There are 5 ways to turn a row about zero (a turn may also mirror it). The second row of each pair is the first, turned, with some noise. The first 45 pairs use one turn. New pairs use 3 turns, one after the other, and a turn may come again.
In the rows, 100 means zero.
Known pairs, each followed by its turns in order:
127; 118; 102; 82; 112; 86; 94; 99
123; 107; 120; 95; 104; 103; 97; 73  J

112; 97; 99; 105; 83; 117; 89; 100
111; 99; 97; 98; 116; 78; 105; 101  H

83; 97; 111; 106; 102; 91; 114; 93
103; 105; 84; 94; 121; 104; 111; 103  A

89; 81; 116; 70; 99; 107; 111; 88
117; 91; 86; 129; 90; 80; 99; 86  Y

93; 81; 69; 123; 100; 60; 84; 83
116; 95; 127; 60; 72; 86; 90; 79  X

101; 81; 96; 117; 103; 124; 86; 103
110; 117; 122; 110; 114; 104; 84; 94  X

97; 111; 113; 96; 92; 109; 89; 94
112; 108; 88; 113; 98; 100; 102; 112  X

110; 108; 105; 118; 119; 92; 127; 119
81; 73; 107; 111; 104; 115; 111; 79  X

92; 87; 98; 96; 102; 99; 96; 99
102; 103; 100; 88; 104; 103; 90; 101  X

99; 102; 100; 112; 118; 102; 94; 96
108; 103; 89; 105; 91; 106; 113; 92  A

78; 110; 83; 73; 102; 88; 63; 101
94; 116; 95; 80; 70; 102; 79; 131  X

67; 87; 75; 93; 100; 95; 122; 91
115; 110; 103; 111; 100; 102; 66; 69  Y

96; 134; 109; 92; 110; 107; 114; 108
84; 86; 84; 119; 91; 105; 104; 77  H

92; 110; 75; 116; 97; 85; 98; 125
102; 91; 96; 73; 78; 117; 95; 117  A

109; 106; 90; 91; 61; 105; 78; 112
104; 141; 100; 96; 91; 104; 122; 110  X

86; 100; 85; 70; 111; 109; 94; 108
105; 91; 94; 115; 105; 68; 107; 86  J

95; 102; 91; 75; 93; 85; 78; 123
115; 106; 113; 112; 79; 68; 105; 96  J

104; 94; 103; 126; 101; 86; 111; 96
111; 98; 117; 99; 106; 119; 116; 102  H

89; 88; 96; 97; 121; 98; 96; 90
89; 104; 94; 83; 98; 115; 97; 111  H

106; 106; 105; 121; 125; 109; 105; 94
107; 96; 90; 90; 122; 115; 80; 105  J

118; 136; 87; 105; 80; 103; 109; 108
71; 107; 119; 100; 126; 97; 93; 116  Y

104; 74; 88; 96; 108; 106; 80; 117
93; 117; 122; 84; 111; 116; 84; 108  X

91; 98; 93; 129; 93; 99; 125; 97
92; 117; 96; 74; 110; 116; 115; 100  A

113; 100; 80; 94; 122; 119; 94; 78
106; 68; 98; 101; 121; 104; 88; 83  J

105; 95; 111; 90; 124; 91; 94; 117
119; 104; 90; 95; 89; 93; 103; 122  Y

109; 88; 108; 107; 86; 97; 91; 98
100; 83; 97; 92; 107; 103; 113; 97  Y

100; 100; 112; 126; 128; 65; 84; 98
107; 92; 106; 63; 65; 110; 99; 114  Y

112; 91; 119; 140; 74; 107; 113; 112
63; 116; 93; 75; 105; 115; 92; 75  A

109; 99; 80; 72; 95; 99; 95; 105
80; 115; 102; 82; 100; 92; 105; 119  X

85; 82; 118; 100; 88; 66; 117; 77
94; 111; 82; 109; 144; 116; 100; 118  A

118; 123; 102; 109; 92; 105; 98; 113
103; 82; 99; 124; 115; 89; 103; 91  H

109; 100; 93; 107; 84; 129; 78; 106
104; 99; 89; 105; 125; 68; 104; 110  H

144; 72; 83; 100; 100; 97; 113; 95
128; 87; 130; 112; 118; 117; 123; 108  Y

110; 87; 111; 97; 99; 96; 92; 100
108; 87; 98; 98; 99; 95; 115; 101  Y

99; 109; 110; 92; 96; 88; 105; 100
106; 97; 98; 109; 85; 104; 97; 91  H

102; 101; 87; 72; 132; 124; 88; 92
108; 81; 95; 112; 127; 79; 86; 72  J

110; 106; 98; 100; 114; 98; 97; 77
109; 89; 104; 108; 113; 116; 93; 90  J

108; 98; 101; 80; 118; 92; 121; 138
78; 116; 110; 121; 102; 114; 73; 78  H

115; 118; 107; 113; 95; 97; 124; 94
105; 107; 93; 77; 100; 126; 109; 96  J

77; 121; 126; 107; 100; 103; 112; 117
95; 92; 70; 72; 108; 80; 107; 94  A

98; 96; 119; 67; 97; 113; 109; 87
103; 97; 110; 113; 127; 71; 100; 95  A

128; 92; 84; 66; 85; 104; 82; 105
106; 101; 105; 99; 100; 70; 58; 100  H

82; 101; 93; 92; 100; 95; 125; 118
110; 102; 93; 109; 109; 98; 67; 104  Y

123; 97; 85; 59; 121; 96; 114; 101
115; 91; 119; 94; 127; 82; 120; 68  J

102; 109; 97; 97; 95; 96; 127; 129
84; 78; 107; 74; 104; 99; 107; 106  A

New pairs, each followed by its turns in order:
87; 80; 112; 132; 99; 104; 104; 95
99; 94; 71; 92; 95; 121; 89; 117  A X A

128; 115; 104; 90; 87; 107; 85; 100
79; 91; 89; 105; 89; 115; 100; 75  J J Y

79; 86; 90; 117; 86; 108; 96; 115
112; 85; 113; 124; 85; 102; 111; 99  X A H

109; 94; 78; 85; 102; 116; 85; 82
73; 89; 91; 84; 88; 85; 110; 98  X X J

114; 100; 102; 109; 62; 113; 99; 107
70; 106; 79; 99; 90; 81; 105; 89  Y H H

87; 114; 99; 100; 109; 95; 90; 102
111; 111; 103; 97; 93; 100; 93; 85  A J H

88; 102; 81; 126; 86; 102; 77; 116
113; 80; 115; 98; 78; 96; 72; 85  H Y A

84; 88; 100; 117; 95; 98; 79; 78
78; 89; 105; 120; 108; 120; 105; 90  J H H

107; 107; 106; 111; 122; 104; 101; 117
100; 109; 105; 113; 111; 116; 99; 80  X Y Y

110; 92; 96; 105; 109; 124; 113; 73
74; 108; 107; 122; 92; 102; 120; 87  J A A

112; 95; 87; 93; 62; 113; 80; 88
84; 88; 96; 102; 140; 118; 111; 113  A X Y

128; 111; 117; 94; 93; 118; 96; 110
64; 91; 104; 94; 94; 110; 110; 102  Y J X

88; 105; 113; 60; 97; 111; 112; 60
103; 140; 107; 105; 141; 123; 105; 93  X A X

92; 74; 133; 76; 89; 78; 79; 98
98; 105; 136; 91; 97; 72; 68; 120  A J J

81; 80; 106; 120; 119; 75; 70; 100
119; 83; 80; 123; 82; 127; 120; 95  A X H

88; 100; 105; 85; 84; 101; 81; 94
107; 90; 95; 86; 101; 93; 79; 91  H A A

74; 98; 125; 97; 104; 113; 113; 96
118; 102; 100; 107; 112; 89; 73; 81  A H A

93; 78; 134; 75; 110; 112; 85; 82
109; 101; 74; 124; 117; 134; 83; 105  X X X

118; 104; 106; 95; 124; 96; 97; 104
84; 109; 98; 110; 110; 112; 88; 113  Y Y H

105; 100; 104; 101; 111; 108; 96; 102
100; 104; 100; 98; 103; 115; 105; 105  J X X

83; 105; 119; 100; 99; 128; 95; 101
114; 101; 79; 79; 83; 93; 96; 95  H X X

135; 88; 87; 114; 117; 96; 94; 100
90; 72; 91; 102; 108; 79; 84; 121  J H H

122; 94; 96; 88; 94; 123; 110; 104
98; 86; 112; 95; 110; 73; 94; 84  A H H

110; 104; 107; 119; 105; 111; 98; 105
109; 110; 109; 120; 95; 106; 104; 108  X H Y

88; 92; 83; 99; 131; 93; 104; 105
85; 78; 81; 99; 99; 115; 89; 87  Y Y X

104; 74; 92; 71; 88; 93; 106; 102
95; 88; 76; 70; 88; 108; 101; 96  H Y X

86; 87; 104; 109; 94; 78; 97; 74
81; 109; 87; 129; 85; 111; 98; 104  A Y X

83; 107; 95; 111; 91; 98; 134; 128
83; 115; 120; 78; 121; 100; 116; 114  X J H

99; 69; 130; 109; 114; 98; 99; 109
100; 84; 109; 127; 119; 92; 106; 126  H H J

107; 80; 111; 88; 96; 120; 96; 112
86; 110; 115; 91; 100; 125; 99; 103  A A Y

104; 93; 105; 87; 115; 99; 116; 119
97; 82; 96; 106; 100; 117; 79; 97  A J X

96; 61; 101; 102; 80; 89; 76; 95
71; 103; 67; 117; 97; 83; 99; 87  A Y X

87; 99; 87; 99; 125; 90; 83; 96
112; 128; 111; 88; 105; 98; 94; 88  J A A

114; 83; 105; 94; 98; 107; 71; 108
88; 96; 105; 81; 97; 114; 89; 75  Y J H

98; 113; 91; 68; 108; 89; 69; 92
135; 110; 82; 128; 101; 90; 110; 110  A Y Y

102; 87; 90; 88; 96; 124; 73; 79
91; 84; 127; 71; 117; 97; 96; 110  A H J

82; 111; 86; 111; 118; 86; 116; 102
86; 82; 82; 82; 104; 84; 99; 106  A J X

122; 118; 98; 107; 122; 87; 115; 91
97; 115; 124; 107; 82; 108; 102; 73  A X Y

61; 73; 77; 78; 110; 84; 102; 63
105; 85; 77; 56; 124; 131; 127; 112  X A Y

123; 103; 103; 113; 100; 92; 77; 123
125; 109; 108; 107; 119; 115; 123; 95  Y J J

87; 88; 103; 158; 109; 111; 104; 94
82; 97; 50; 120; 101; 84; 122; 106  J X H

100; 96; 97; 102; 114; 103; 83; 73
125; 119; 89; 113; 105; 97; 102; 101  Y A J

110; 113; 79; 86; 89; 104; 109; 106
95; 99; 120; 115; 90; 102; 109; 119  Y J X

124; 98; 99; 104; 115; 81; 86; 109
112; 94; 106; 128; 111; 118; 103; 109  H X X

88; 109; 113; 123; 96; 95; 98; 96
99; 89; 120; 109; 84; 93; 112; 99  J J J

92; 83; 99; 103; 63; 98; 77; 90
86; 117; 109; 127; 87; 80; 122; 103  J J H

